The rows of a group lie close to one hidden flat surface of 9 dimensions, which passes through zero. Surfaces can cross.
Some rows, each with its group after it:
[-3  6  4 -9  3  5 -7 -1  0 13 -9 43  4 -2 -5  7 -5] => Losu
[  9  12 -12  17   9   1   9  10   0  -1   9  -3   0  -3 -11   0  -4] => gole
[ -2  -7  16   2 -13  -2   3   5   5  -4 -25  -2  16  -5   8  -5   0] => Losu
[ -2   8   8   3 -12  15   3   2   8   5 -10   8   8  -8  -6   2  -5] => Pagug
[  1 -11 -13 -10  -3  -5 -12  -7 -11   0 -23  18   9  -7   0   6  -2] => teler
[-10 -12   6 -19 -13   3  -8  12  -5  -1 -16   3   0   8   6  -2   1] => Mizer
[10 15  2  8  1  5  2  8  4  0 -3 -4  2 -5 -4  9 -7] => rorun
[ -4   3  12   5   7   8 -11   5  -7   9  -2  18  -1  -1   2  12  -9] => Mizer
[ -4  -1 -19  -1  -2  -6   3 -15   3   4   9  -4  -5  -2   6  -4   5] => rorun
[  1  -1 -21   4 -12   7  -3  11  -9   2  -3  -6  -9   6  10   4 -12] => Mizer
[ -1  10  14   7   9  12   4  11   4   4  -6  14   3   2 -12   5 -11] => Pagug
[ -7   7  -8   6   7 -10   4   0   1  10  16   5  -3  -3   4  -2   5] => rorun
[ -3 -10   1 -10   6 -11  -1  13  -7  -5   3   5  -7   6  -5 -10   4] => Pagug
[ 22   2 -19  -7   7 -11  -7 -11  -3  -8 -14  17   7   0  -2  12  -2] => teler
[-8  8  2  5 25  4 -3 -2 -6 12 24 12 -9  9 -6  8 -2] => rorun
[ -2  -5  -4  -8  -1  -6   2   3   0  -3   4   1 -10  -2  -7 -10  -1] => Pagug
[-8  8 -2 -5  1  1  4 -6  8 10 11 10 -1 -6 -7 -4  7] => Losu
[-16 -11   4   2   5 -12   1   3  -5   6  -3  13   1  -2   4 -10   2] => Ratu
[ 6  8 -2  6  6  8  5 -3  4 -1  9  2 -7  2 -8  2 -6] => rorun
[ -2  -2  -5 -14  -4 -17   7   2   8  -3  -6  -7   2  -1   4  -8   8] => gole
[-1 16 10  6  6  8 -3  3  2 11  2 -1  2 -7  1 15 -6] => Pagug
[  3   1  -3  12  10   1  -1  -9  -3   1  15   2 -13  -4  -4   1  -8] => gole
[-1  8  0  5  4 -4  6 -9  9  4  9 -2 -8 -9  0  1 -5] => Pagug
[  8  -5   4   2  -6 -11  -1  -5   1  -5  -6  16   2 -13   2  -7   1] => teler
[  9   1  -5 -14  -5   0   5  -2   8 -10   0 -12  -1  16   1  -2   6] => gole
[ -2  -8  10  -7   6   3  -3 -15   1  -3  -5   2  10  -1  -9   0   8] => Mizer
[ -5  -7 -13  -2  -1  -2  -2 -13  -3   5   2  18   9   9   6  -4  10] => teler
[ -8 -14   9 -11   8 -12 -11   0 -10   1   0  20   6  -5  -5  -6  13] => Losu
[ 19  20 -13  17  -1   1  12  21   3  -4  12  -8  13   6  -3  -1  11] => Losu
[-15  -7   6   4  10   5  -3  10 -10   8   6  12 -10   7  -1  -3  -7] => teler
[  5  -1  -4 -20   5 -13  -2  -8   5  -8   1 -24 -12  -3  -1   4  -2] => Pagug
[ -9   5   1   1   2   6  -1   9  -5   7   1  -6   9 -17 -16   0   6] => Ratu
[-12   1  -3  -9  -1   3  12   8   8   4  -6   5   2   8  -9  -8  -1] => Ratu
[  4   3   0  13   6   0   5  21  -5  -1   1  15  -8  11   1  -3 -11] => rorun
[ 10   1 -15  -5 -19  10   2  -8   6  -4   1   9  -9 -12 -12  -8  -3] => Mizer
[  4   5 -19   5 -17  12  -2 -15   2   6 -11   4   5  -3  12  10  -7] => rorun
[  4 -12  12 -13   1   0   1  -1   2 -16   7  -8   9   9 -17 -15  23] => gole
[ -2  -5  -3 -14 -10   2  -8  -8  -1   3 -16   4  10   4  11   9   3] => Ratu
[  1   3   4 -13  -3   1  -8   4  -1   2  -6   2 -11   4   7  10 -10] => Mizer
[ -5  -5  -4  -3   3 -10  -1  -5  -3   1   4  -2  -4  -9  -1  -4   3] => Ratu
[ 14   7   4 -18  14 -18  -1 -12  11  -7  16   5  -8  10   2   2   9] => gole
[ -7   4  -7   0   3  -5  16  -5  14   6 -10   9  19   2  -3  -6   6] => Losu
[-11   9   0  -1  10  -7   8  13   3   9   4 -10   4  11   5   3   3] => teler
[  4  -5  -7 -22 -16  -5   1  -2   8  -7  -7   2   8   3   1  -9  14] => gole
[-5 11  6  4 13 -1  7 14  3  6 12 -2  3 13 -1  1  3] => teler
[ -1   1   3  -4  -2 -10   1 -11   8   2  -3  -1  11   0  12   2  10] => teler
[ -5 -10  -4   3   0   2   0  -4  -4  -2  -4  -5  -7  -2  -1  -4  -8] => Ratu
[ 12   1 -17  -9  -3   1  -3 -10  -1  -4   4   6  -7   1  -4   3   1] => gole
[ -4  -4 -20   7  -8   9   3   2  -6   3  12   9  -3  -2 -10 -13   4] => Losu
[ -5  -6  -3  12 -10  20   0   6  -6   3   7  21 -13  18   5  -8 -10] => gole
[ 3  2  6 -8 -5 -5  0 -5  8 -2 -6 -3  2 -8  2  1  1] => Losu
[ -2   8  -7 -15   8  -5  -5  -1   0   7   8   6   1  -4  -6   6   9] => Ratu
[ -7  -3  -6   4  -5   4  -1  -9  -2   5   3  -4  -2 -20  -7  -3  -1] => Pagug
[  0  -6   2  -5  -6  -1   4   1   3  -7  -6   4   3  -1  -7 -12   4] => Pagug
[  2  13  16  13   4   2  -2 -16   8   9   7   9   2 -28  -5   8  -3] => Mizer
[  1   3   1  -7  -2  -4 -13  17 -13   2   3 -13   7  -1   7  10  13] => Pagug
[  4   5  -8   2  -6 -13  10 -14  14   0   6   2  -4 -16   1 -10   2] => rorun
[  8   0 -13  -5   9  -4  -5   5  -9  -3  -9  11   0   3  -7   6  -7] => teler
[  8  -3   1 -14  -3   1 -17  -5  -6  -1  -7  10  -5  -7  -1  11  -4] => Losu
[  1   2 -11  10   3 -12  13   6   4  -2  14  -4  -7   3   2 -13   2] => Mizer
[ -5   0 -16  -7  -5  15  10   2   4   1  -9   0  -4  12 -12  -4 -11] => Ratu
[  4  -3  10  -5  -1  -2  -2  -5   2  -5 -10   1  -1 -11  -5   1  -6] => rorun
[ -3  -6  -6   5   7   4  -8  -3 -12   3   2  -2  -8  -7  -3   6  -9] => Ratu
[  1  -7  -3   0  -9   7  -1 -11   1  -4   5  -6  -7   0   1  -6   1] => gole
[  3  -8  10  -6  -4  13 -13  -2  -9  -5 -12   3   1  -7  -9   6  -4] => teler
[-8 -5  0 -3  0  7 13  4  8 -3 -3 -3 -7 21 -1 -9 -7] => Mizer
[  3   4   5   5 -10  17   7  -3   8  -2   5  -1  13   1 -10  -8  12] => rorun
[-15  -5   0   1  11  13  -7  -1 -12  10   3   1  11   9  -6   6   8] => Losu
[  1   5   8   6  26   4   0 -16   2   0   6   1  -1  10  -7  12  -7] => Mizer
[  5  -4  18  -6   0 -17   1  -7   9 -10   3  -5   2  -1   6  -7  12] => Ratu

New rows. What belongs after each?
[ 3 10  0 -4  6 -4 -7  7 -3  8 -7 17  9 -4  1 12 -1] => gole
[-15   2  11   2   7  16  -1   0  -1   8  14 -12 -11  14   3   7  -5] => teler
[ 10   6  26   0 -23   0  -1   8  12  -7  -6 -15  -9 -17  11   0  -7] => Losu
[  3  -8  15  -9  -8   3   1  -2   6 -10  -8 -12  11   8  -1  -5  10] => rorun
[ -5  -2   8   6  -6  30 -19  11 -20   9  -6   7  15   2  -5  15   4] => Losu
[  0   6  -1  -6  21 -13  -2   9  -3   2  -4   5   0   3  -4   7  -4] => gole
[-2 -1 -3  5 -7 -2  3 21 -5  3  3 13 -1  4  4 -9  3] => Mizer
[ 14   2  -1   3  -1   9  -2   5  -2  -9   0  -4  -6  -4 -14   2  -8] => teler
[  4  -9   0   8   3   2   9  -4   4 -11  -8   2  10   8  -9 -11   1] => Pagug
[-19   1  -9  17  -8  24  14  -2   3  12   2  -5   5   5  -4  -6  -4] => Losu
[13 17  0  0  2 -6 -8 12 -2  4  3  2 -5 -3  9 16 -4] => Mizer
[  1 -13   2   6 -29   4   4   5   3  -6 -21   8  -3 -11   6 -15 -11] => Losu
[ -4  -2   2  -2   1 -12  -4  -8  -1   3   7  -3   0  -3  11   1   8] => Pagug
[ -2  -1 -10   7 -11  -6   9  12   1   1   4   3   4   5   7 -13   8] => rorun
[  0   7 -15   0  -6  -2   3  10  -2   1   7 -27   6  -8  -3  -1  13] => rorun
[ -5   5   5 -13  -7   0   3   5   8   4   1   6 -12 -13 -10  -6  -6] => Pagug
[ -6  12  -2   7  12 -19  11   9   5   7   9  -5   2  -8   3  -3   4] => Ratu
[  4  -9  22   1 -13   8  -4  -1   1 -10  -8  -1  10  -3  -2  -7   8] => Ratu
[-1  5  5  0  5  1  0 -5  3  2  3  1  1 -3 -3  3  1] => rorun
[ -9   5   9  -6   7  -1   7   8   6   3  -1  -4   6  -3 -12  -4   5] => Ratu
[  4   9   1  22  14  -8   2   6  -4   1  12 -20  -4 -17  -2   5  -6] => Ratu
[  0   3  -7 -10   0  11 -12  -9  -7   6  15   0  -9  -6  -9   9   4] => Losu
[ 8 11  3  6  7 -6  9 -3 12 -2 10  4 -6 -3 -4 -3 -4] => rorun
[  2  -8  -3   1   2 -12   1  -1  -2  -4   3  21  -2  -4  -4 -14   5] => teler
[-7 -3 -6  2  0 21 -3 -4 -7  3  8 -5 -6 13 -4  4 -5] => teler
[ 13  11  -8   9   0  11   7   4   4  -6   6 -13   1   8  -6   3  -1] => gole
[ -9  -9   0 -10   5 -10  -8 -13  -5   4   2  -2 -22  -9   8   5 -12] => Mizer
[  2   2  -1  10   0  10  -1   5  -5  -3   5 -20  -4   7   3   6  -5] => Losu
[  0  -4  -5 -13  -2 -13   1 -16   7  -5   2 -22  -2  -9   2  -3   9] => rorun
[ -6   3  28  -1  15  16  -2  -3   4   1 -14   1  20  16  -4  14   0] => Mizer
[-16  11   8 -14   8   5   2 -18  12  14   6 -14  17  -5  -6  11  17] => Losu
[-14  -1 -15   4   7  16   0  -4  -9   9   6 -15  24   8 -12   4  19] => Losu
[ 1 -3  5  5 -5 -1  0 -7  3 -1 -5  4 14  9 15  1  8] => Pagug
[ -5  -8 -11   1  -3   4  -1   3  -8   2  -1  13   1   2  -5  -7   1] => teler
[ -9  -4  11  -8   4  -8  -8 -14   0   5   0  -2   1 -11   6   5   5] => Pagug
[  1  -7 -14  -7   4  -5   3   9  -6  -4   5  17  -1   7 -13 -14   5] => gole
[10  2 -9 -5  4 -8  2 -6  4 -5  0 -5 -8  2  2  3 -6] => Losu
[ -3 -10  -8  -8 -12  -4  -1  -6   1  -1   2  14  -6  -1   3 -13   5] => gole
[ 18   6 -11   3   7   0  -1  -5   1  -7   2  13  -2   7  -4   5  -4] => teler
[ 0  0  1 -4  7 -4 -7 -5 -4  2 -5  2 -6 -7 -1  8 -9] => rorun
[ -1   5  12  -4  19 -12  -7  -5  -1   5   3   6 -10 -25 -12   7  -9] => rorun
[-1 -2 19 -5  9 -3 -6  3 -2 -2  0 13 12  2 -6  0 12] => teler
[ -2  -1   6  -3  16 -19  -3  14  -6   0  -9  11  -6  35  34  12 -11] => rorun
[-10  -7   6  -5   9 -22  -9  -5  -5   7   0   7   3 -10  11   0   9] => Ratu
[-13 -13  20   7   7  11 -10   3 -14   3 -15   9  20 -13 -17   0   4] => Pagug
[-13  -6  -4   1  11  -4   5  -4  -2   4   1  13   1   7  -2  -6   0] => Losu
[-23 -17   8  16  11   7  -1  -3 -12   9   1  18   0   3  -1  -8  -6] => Mizer
[ 15  -3   7  -7  -2 -18  -1   4   4 -13 -23   3   6  -2   9   1  -3] => Losu
[-10  -1   8  11  10   8  13 -10  10   2   3  -2  -1   8  -5  -5  -6] => Mizer
[  4  -7 -11 -11 -10   4 -12  -6 -10  -2   9   1  -2 -13 -10  -3  13] => Losu
[ 10   1 -17   2 -14  21  -8   0  -7   2  -2  23  -7  -6 -11   2  -9] => Mizer
[-21 -11  19  -7   2  10  -7   8  -9   6   0  -2   5   1  -7  -5   9] => teler
[ 0  4 -9 -7 -1 -1  3  9  0  1 -8 -9 15  2 -4  2 10] => teler
[ -3   1  -9   3  -7  -6   5   4   2   2  -4 -11  -9  -8   6  -4  -9] => teler
[ -8 -10   4   0   0 -10  -2  20 -10   0  -9  12  -5 -16  -9 -12  -6] => teler
[  1 -17  -2  -3  -3  11  -7   4 -11  -8 -13  10 -12  11  -3  -2 -16] => rorun
[  7  10  -9   7  -7   3   1   2   0   1   2 -12   6 -10   0   5   4] => Ratu
[  8   6  -6  10   4   1  11   0   6  -6  14 -12  -7   4  -4  -5  -2] => gole
[  7   9   3  -5   5 -17   6  -3  12  -2  11   6 -15  -4   3  -3  -4] => Losu
[ 5 15  4  6  4  0  6 -8 12  4  3  8  4 12 13 11 -3] => rorun
[  6   6  -6  13  -4  -5   1  -1   1   4  -6  19   0  -1  15   4 -11] => teler
[-10  -5  -5   0 -21   7  -4  -1  -4   7  -2  -4   5 -31 -10  -9   9] => Pagug
[  5  -3  -9   6 -10  11   0  17  -8  -6  -5  -7  -2  -8 -14  -6  -5] => rorun
[ -4 -22  13 -20  -5  -1  -8 -22   1 -10 -24  -6  13  -1   0  -1   9] => Pagug
[-14   2  18   4  15   3  -7   4  -4  11   4   1 -13   9  12  14 -15] => teler
[ -2  12   3   3   6 -17  12   8  11   3   7  -8   5   2   8  -2   7] => teler
[ 18   9  -8  -2  19   2  -2  -1  -2  -8   6   4  -7  13 -10  13 -10] => teler
[ -4  -6   3   4   3  13  -1  14 -11  -3  13  -1  -6 -13 -31 -13   3] => rorun
[ 12   8 -19   9  -3   3   7 -14   8   1  -1  11 -16   0   5   4 -22] => rorun
[ -9 -18   0   7   8  -2  -7 -21 -11   0  -2  -8   8 -13  -2  -2   7] => Pagug
[ -5   5   4  16 -16   3   4   0   5   9   1   7   1 -13  13  -4  -3] => gole
[ -3 -10  -5   3  -9  -1   5   2  -2  -4 -13   4  16  -2  -2 -11   8] => Losu
[-14  -3   3  -6  -1   2  -6  -2  -4  10 -10  -7   4   2  11  11  -2] => teler
[ 14   9   0   3  -1   1  -7 -12   3  -1 -13   4   2   0  16  22 -13] => teler
[  2  10   4   3   2   1   6 -10  12   2   8   1   4   0  -1   1   5] => rorun
[ -9  -5 -12   0   0  11  -5 -15  -6   9   9  10  -1   6   2   2   2] => rorun
[ 15  20 -13   9 -12   8   1   9   3   3   5  -1  11  -2   3   8   6] => Ratu
[ -7 -10   9  -1   1   4 -11   4 -12   3  11   9 -10  -3  -3  -4   2] => Losu
[ -9  -5   5  -1  10   1   0  -7  -2   2  17   3 -15   9  -1  -5   0] => teler
[ -7  13  18  -2  -7  -9  -7  20  -1  13   9   4  11 -10  12   2  19] => Pagug
